The rows come from 5 hidden closed curves, with some noise, and rows from the same curve form a group. Each curve winds through 6 dimensions. The rows are also pushed far along 4 directions, which tell nothing about the answers.
In the rows, 128 means zero.
Some rows, each with its group after it:
[111  94  82  61  93 124 108  91  98 107 119 133  94 105 107  57 156 145] => z_408
[121 115 112 128 123 102 115 117 127 124 151 134 125 126 131 159 104 133] => z_618
[124 135 127 123 153 162 166 127 130 131  59 139 139 159  77 136 142 143] => z_618
[124 126 142 123 146 122 150 127 114 126 134 118 140 161  96 175 113 133] => z_477
[153 134 124 124 123 151 129 109 141 136  68 119 143 128 128 128 126 122] => z_595
[106 104 160 154 128 108 112 118 112 140 172 121 126 116 151 171 122 151] => z_618
[ 66  87 125 118 122 104 128 106 104 119 164 164 118 119 134 147 113 156] => z_408
[133 119 134 117 142 148 148 132 118 126  97 128 121 137 107 102 151 146] => z_618
[139 152 117 130 149 151 171 136 153 116 109 125 162 167  96 138 124 111] => z_595
[156 152 141 140 132 147 146 151 151 126 124 119 149 143 146 112 132 100] => z_557
[113 111 123 136 148 126 147 132 109 115 161 134 134 141  92 106 141 167] => z_477
[150 128 118 139 122 116 137 157 124 107 169 114 126 119 139  59 147 133] => z_557
[113 123 132 123 157 141 152 132 120 117 146 130 126 139 115  93 139 141] => z_557
[149 141 137 172 127 125 116 146 143 137 143 119 136 115 160 116 126 127] => z_595
[149 157 137 145 143 130 160 171 151 114 158 124 147 140 140  97 129 102] => z_595
[121 137 122 157 120 116 123 140 136 133 137 150 140 128 126 153 111 130] => z_408
[139 159 148 146 111 123 121 156 147 136 143 130 136 105 171 117 122  91] => z_595
[150 142 161 173 149 139 145 164 140 136 131 149 154 150 147 142 106 128] => z_477
[ 88 118 149 147  99  74 105 119 118 137 181 141 129  94 174 201  85 120] => z_408
[ 81 125 134 139 137 129 147  91 130 141  89 140 146 134 124 209  91 132] => z_595
[155 118 108 103 118 114 103 131 131 116 148 104  98 108 149  83 149 120] => z_477
[134 134 167 140 157 142 150 170 132 125 156 147 130 146 153 103 130 120] => z_557
[ 98 112 154 110 137 117 142 114  99 125 170 118 139 139  96 163 126 146] => z_618
[117 134 140 157 134 132 123 154 138 133 150 154 124 118 160 107 129 127] => z_408
[ 90  98 168 105 159 109 182 146  86 104 195 141 133 149 103 126 130 157] => z_618
[153 119 116 122 131 129 143 127 133 121  97 129 139 149 104 146 121 138] => z_557
[116  98 131 102 152 118 159 147  90 103 163 141 115 158  81  99 147 165] => z_557
[128 127 122 115 133 143 140 136 125 118 122 135 123 149 123  99 138 123] => z_595
[107 103 114 142 106  95 104 107 119 124 173 121 122 105 154 139 115 141] => z_557
[139 144 124 107 110 136 112 137 134 134 107 118 103  89 135  77 164 114] => z_477
[117  97 117  77 107 135 100  91 105 125 116 129 106 121 126 107 139 133] => z_557
[ 78  97 133 129 127 112 124 120 106 122 179 151 117 119 138 123 128 153] => z_408
[128 122 131 107 158 157 188 126 111 108 106 119 151 167  70  97 149 149] => z_595
[150 131 115 132 114 104  99 142 137 124 157 127 109 102 163 106 120 114] => z_618
[ 93 115 147 123 141 105 157 134 103 111 203 112 136 141 112 136 133 139] => z_557
[156 137 137 122 121 150 103 136 144 140 101 136 116 121 164 102 132 106] => z_557
[182 144 115 107 100 133  77 135 148 133 120  94  95  95 172  69 153  91] => z_477
[127 162 131 132 163 169 163 148 141 123 123 118 142 162  97  86 155 116] => z_618
[144 114 133 116 112 118 116 138 127 118 155 132 116 116 175  95 125 114] => z_477
[169 153 133 147 122 121 126 162 154 122 151 115 133 107 176  84 128  99] => z_595
[157 144  94  95 138 150 152 129 120 112  96 102 131 168  57  94 153 127] => z_477
[151 126 130 145  81 102  51 133 147 143 159 131  95  68 238 104 114  94] => z_618
[127 124 123 139 137 136 134 114 124 139  90 123 134 141  87 165 134 153] => z_618
[126 125 137 135 152 122 169 147 127 106 172 121 147 144 129 108 124 132] => z_595
[114 137 125 115 134 147 135 111 135 131 112 115 131 140 119 136 133 113] => z_408
[148 135 118 118 118 127 112 125 145 124 128 112 119 116 165 111 124  99] => z_408
[145 144 100 114 165 151 169 142 141 107 113 126 140 173  74 103 135 127] => z_618
[170 119  97  60  95 123  89 125 110 106 153  78  77  94 138   4 187 114] => z_477
[127 144 117 129 128 136 136 119 140 135  79 127 130 120 134 136 117 114] => z_595
[170 143 117 148 126 144  94 124 161 144 101 113 125 123 155 130 127 112] => z_408
[130 126 137 129  82  96  82 122 124 133 176 107 113  78 186 118 128 108] => z_557
[152 147 117 152 104 109  85 140 150 146 111 133 108  77 172 122 121 113] => z_408
[129 110 118 112 162 136 190 130 115 102 117 131 152 186  58 146 130 159] => z_557
[103  96 125 117 122  96 122 110 120 117 169 134 118 120 162 153 103 130] => z_408
[123 107 140 108 151 135 167 149 109  97 180 133 131 162 121  75 143 137] => z_477
[135 158 145 134 158 142 178 185 144 118 126 139 129 133 115  81 156 118] => z_477
[142 131 115 115 122 118 129 145 137 117 126 139 119 129 143 119 120 110] => z_595
[109 100  94  99 143 124 143  99 119 114 114 126 119 137  75 140 141 163] => z_477
[133 145 151 139 110 108 103 162 138 140 151 131  99  66 185  92 146 110] => z_477
[141 132 139 107 139 109 146 164 106 107 188 100 112 122 110  67 162 131] => z_557
[101 141 144 128 137 114 156 147 108 124 157 126 131 125 104 122 137 131] => z_408
[115 108 153 106 115 108 128 129 103 127 149 139 121 114 137 136 124 133] => z_618
[142 127 100  95 115 129 124 125 133 116 104 134 116 135 120 112 128 113] => z_595
[138 137 129 136 100 123  95 132 145 141 121 144 121 111 178 139 111  99] => z_618
[125 154 174 203 162 134 145 195 161 139 174 163 142 132 186 128 113 115] => z_408

New rows. What belongs after each?
[132 145 107 141 104 115 101 133 137 140 106 142 114  93 137 122 125 124] => z_408
[125 136 135 121 129 116 134 134 121 122 162 106 128 124 119 125 139 122] => z_557
[ 89  76 120 100 120 122 117  69 100 129 107 131 117 129 111 176 122 166] => z_618
[127 105 178 159 144 101 141 181 108 118 211 145 121 126 175 101 126 149] => z_595
[123 122 140 116 166 154 184 121 132 116 104 131 161 179  93 159 118 135] => z_557
[128 103 143 141 108  89 103 138 104 122 205 130 123 113 155 127 120 145] => z_408
[126 125 108  94 117 133 118 104 126 120 125 104 116 122 130 103 140 112] => z_408
[125 138 162 156 172 146 154 159 144 131 146 149 139 151 151 131 116 123] => z_557
[104 118 140 164 164 112 182 155 121 104 195 133 152 160 116 131 119 153] => z_557
[137 165 158 160 135 144 125 157 157 146 125 128 132 118 175 126 127  91] => z_408
[107  98  82  77 117 134 129  75 120 112  87 135 125 143  92 143 120 138] => z_408
[175 127 102 112  86 134  77 106 132 138  96 112 123 113 124 113 137 122] => z_408
[137 108 119  75 122 134 141 110 104 107 124 109 120 126 107  75 152 135] => z_557
[115  90 144  95 123 106 139 121  96 105 182 119 119 119 144  96 136 142] => z_557
[ 87 111 137 107 116 115 114 102 108 128 160 119 113 109 144 134 131 128] => z_408
[160 159 141 182 133 130 129 176 156 136 143 146 151 140 147 134 114 113] => z_408
[137 120 121 133 158 138 180 136 130 111 110 135 158 180  80 156 119 148] => z_557
[102 110 138 107 151 145 179 120 111 112 122 149 158 182  75 161 119 146] => z_408
[124 112 127 126 133 133 142 102 127 124 112 121 144 135 127 147 115 138] => z_595
[129 128 128 121 137 148 117 112 138 137 101 134 124 132 136 128 123 123] => z_557
[144 170 117 159 128 133 103 132 164 152  91 128 129 107 142 152 114 103] => z_618
[100 113 125 146 142 115 112 101 134 138 144 136 128 138 131 205  96 139] => z_557
[128 148 147 128 110 120 128 153 126 127 157 123 125 101 161  83 140 103] => z_595
[148 137 134 134 122 129 139 142 141 125 123 141 152 149 138 152 104 107] => z_408
[141 142 120  89  83 126 104 131 113 122 136 106 104  79 147  33 165 104] => z_595
[102 124 120 122 143 147 151 135 122 118 128 153 129 145 103  98 142 142] => z_408
[141 124 139 133 110 108 111 134 120 134 142 129 130 120 131 156 121 130] => z_618
[105 151 143 149 155 145 150 144 138 132 145 133 137 143 127 127 130 118] => z_618
[137 127 131 141 122 119 131 151 119 128 127 145 126 127 123 116 133 141] => z_557
[125 118 128 126 113 109 114 148 125 120 160 150 105  95 175  79 129 124] => z_408
[126 115 128 126 137 115 107 126 124 129 153 132 109 127 136 141 122 137] => z_557
[ 97 135 156 134 138 138 141 131 127 137 137 136 134 131 137 147 126 122] => z_408
[108 123 186 170 127  89 136 165 117 138 195 149 140 105 172 171 102 133] => z_595
[108 118 103 122 100 134  90  92 137 144  83 157 118 108 143 151 114 127] => z_408
[133 144 136 157 128 119 133 138 158 134 140 134 153 129 161 172  96 103] => z_595
[107 132 149 123 130 131 152 141 111 125 139 134 138 140 108 127 137 131] => z_557
[ 99 119 103 115 127 114 136 119 109 119 127 141 119 120  89 124 135 151] => z_408
[148 134 114 121 142 135 114 133 134 127 128 120 113 134 119 107 139 126] => z_557
[142 143 121 109 144 136 150 129 129 123 112 109 135 151  78 138 141 127] => z_557
[ 93 117 153 136 146 119 157 145 107 125 144 146 124 130 120 131 133 151] => z_618
[117 106 155 114 133 105 143 136 106 114 179 123 123 112 150 107 130 138] => z_557
[102 123 138 139 165 137 173 144 131 112 158 149 147 177 113 146 115 132] => z_618
[ 95 100 176 155 150 104 153 129 127 127 176 147 151 140 170 209  81 137] => z_557
[112 104 112 112 174 143 210 122 110  94 118 132 164 206  33 149 130 168] => z_557
[138 134 130 134 107 132  97 139 132 133 149 128 113  98 167  73 145 116] => z_477
[143 155 123 119 116 138 137 143 140 123 126 121 138 127 129  98 137  99] => z_595
[132 137 129 140 125 119 137 136 145 123 150 127 144 127 148 144 111 110] => z_595
[134 110 123 113 129 122 123 131 110 124 125 143 114 140 106 129 132 147] => z_557
[139 128 115 110 145 136 156 141 136 107 128 129 129 150 123  94 132 119] => z_408
[ 74  94 136 150 167 118 168 116 106 118 174 150 150 166  78 178 113 184] => z_477
[144 110 118 125 121 113 132 127 121 118 129 128 131 133 124 131 123 141] => z_557
[153 131 112 123 123 148 107 124 147 129 108 122 118 127 153  96 135 112] => z_618
[115 109 139 106 121 125 140 113 102 124 125 125 134 125 107 127 135 147] => z_595
[143 137 147 127 135 127 131 135 123 134 122 117 132 137 120 151 123 124] => z_477
[ 99 130 155 136 114 103 135 136 108 132 160 127 131 104 133 140 129 132] => z_557
[154 139 134 116 142 151 152 131 141 125  90 121 143 142 120 120 130 117] => z_557
[158 128 130 148 105 121  90 119 139 145 116 127 137 121 146 167 108 124] => z_408
[125 120 110 117 139 147 149 117 121 127  73 147 138 171  64 160 126 151] => z_557
[144 169 111 111 158 164 153 135 143 124 101 108 138 149  75  89 152 114] => z_618
[147 110 113 108 124 152 124 108 118 124  86 124 126 147 105 103 144 145] => z_595
[155 157 127 173 115 133 121 157 150 145  92 143 138 115 143 124 124 118] => z_557
[149 129 140 141 141 123 111 151 137 137 132 142 114 131 146 142 119 126] => z_557
[120 119 129 139 122 111 139 147 107 122 146 142 125 123 117 110 135 150] => z_557
[ 85 112 125 149 121 116 110  91 118 144 116 135 124 118 138 183 104 145] => z_595
[124 134 165 163 129 111 136 155 138 129 184 126 142 122 179 147 112 109] => z_557
[ 98 129 131 124 128 109 153 130 113 117 158 131 142 141 107 156 115 126] => z_408
[138 132 172 132 122 111 134 170 118 128 161 142 124 111 166 109 127 116] => z_618
[114 103 123  96 117 128 140 102 108 116 121 141 143 152  99 155 115 138] => z_408
[184 152 127 140 136 145 142 176 136 116 142 120 140 150 111  62 153 123] => z_408
[115 101 115  89 116 121 146 103 105 108 134 134 144 157  92 146 116 138] => z_408
[103 115 138 121 127 120 129 104 107 136 118 127 135 131  94 179 122 148] => z_408
[134 126 132 147 146 147 131 124 150 135 108 135 136 148 147 155 113 125] => z_618
[ 94 109 111 121 116 124 111  90 104 132 117 121 112 114 122 125 132 148] => z_595
[162 148 150 147 143 119 137 166 145 134 132 122 132 130 137 148 121 115] => z_557
[140 121 140 115 128 133 138 126 131 122 126 123 135 130 145 119 127 121] => z_557
[132 132 144 118 131 144 139 144 123 126 124 138 128 141 126 105 140 121] => z_557
[134 138 105 128 104 128 111 124 124 129 114 118 116  95 128  72 148 132] => z_557
[173 141 128 123 135 130 135 147 140 128  98 120 130 137 113 132 130 119] => z_557
[135 123 100 114 114 117 106 124 117 112 165 101 105 107 129  56 156 134] => z_557
[108 117 157 122 120 123 128 132 114 133 147 146 129 118 147 131 125 130] => z_408
[123 129 172 139 139 124 152 170 119 123 173 148 135 130 151 103 131 126] => z_408
[131 151 128 141 123 138 127 118 150 141 107 115 148 138 126 174 118 105] => z_557
[120 138 152 151 147 135 162 142 141 124 150 127 160 159 134 159 114 116] => z_557
[157 138 118 107 132 164 137 141 133 113 118 120 128 147 117  44 163 117] => z_477
[124 128 131 116 144 121 148 125 123 124 131 115 136 146  89 166 127 135] => z_557
[113 143 140 141 152 132 166 143 131 124 120 133 137 134 129 126 119 123] => z_595
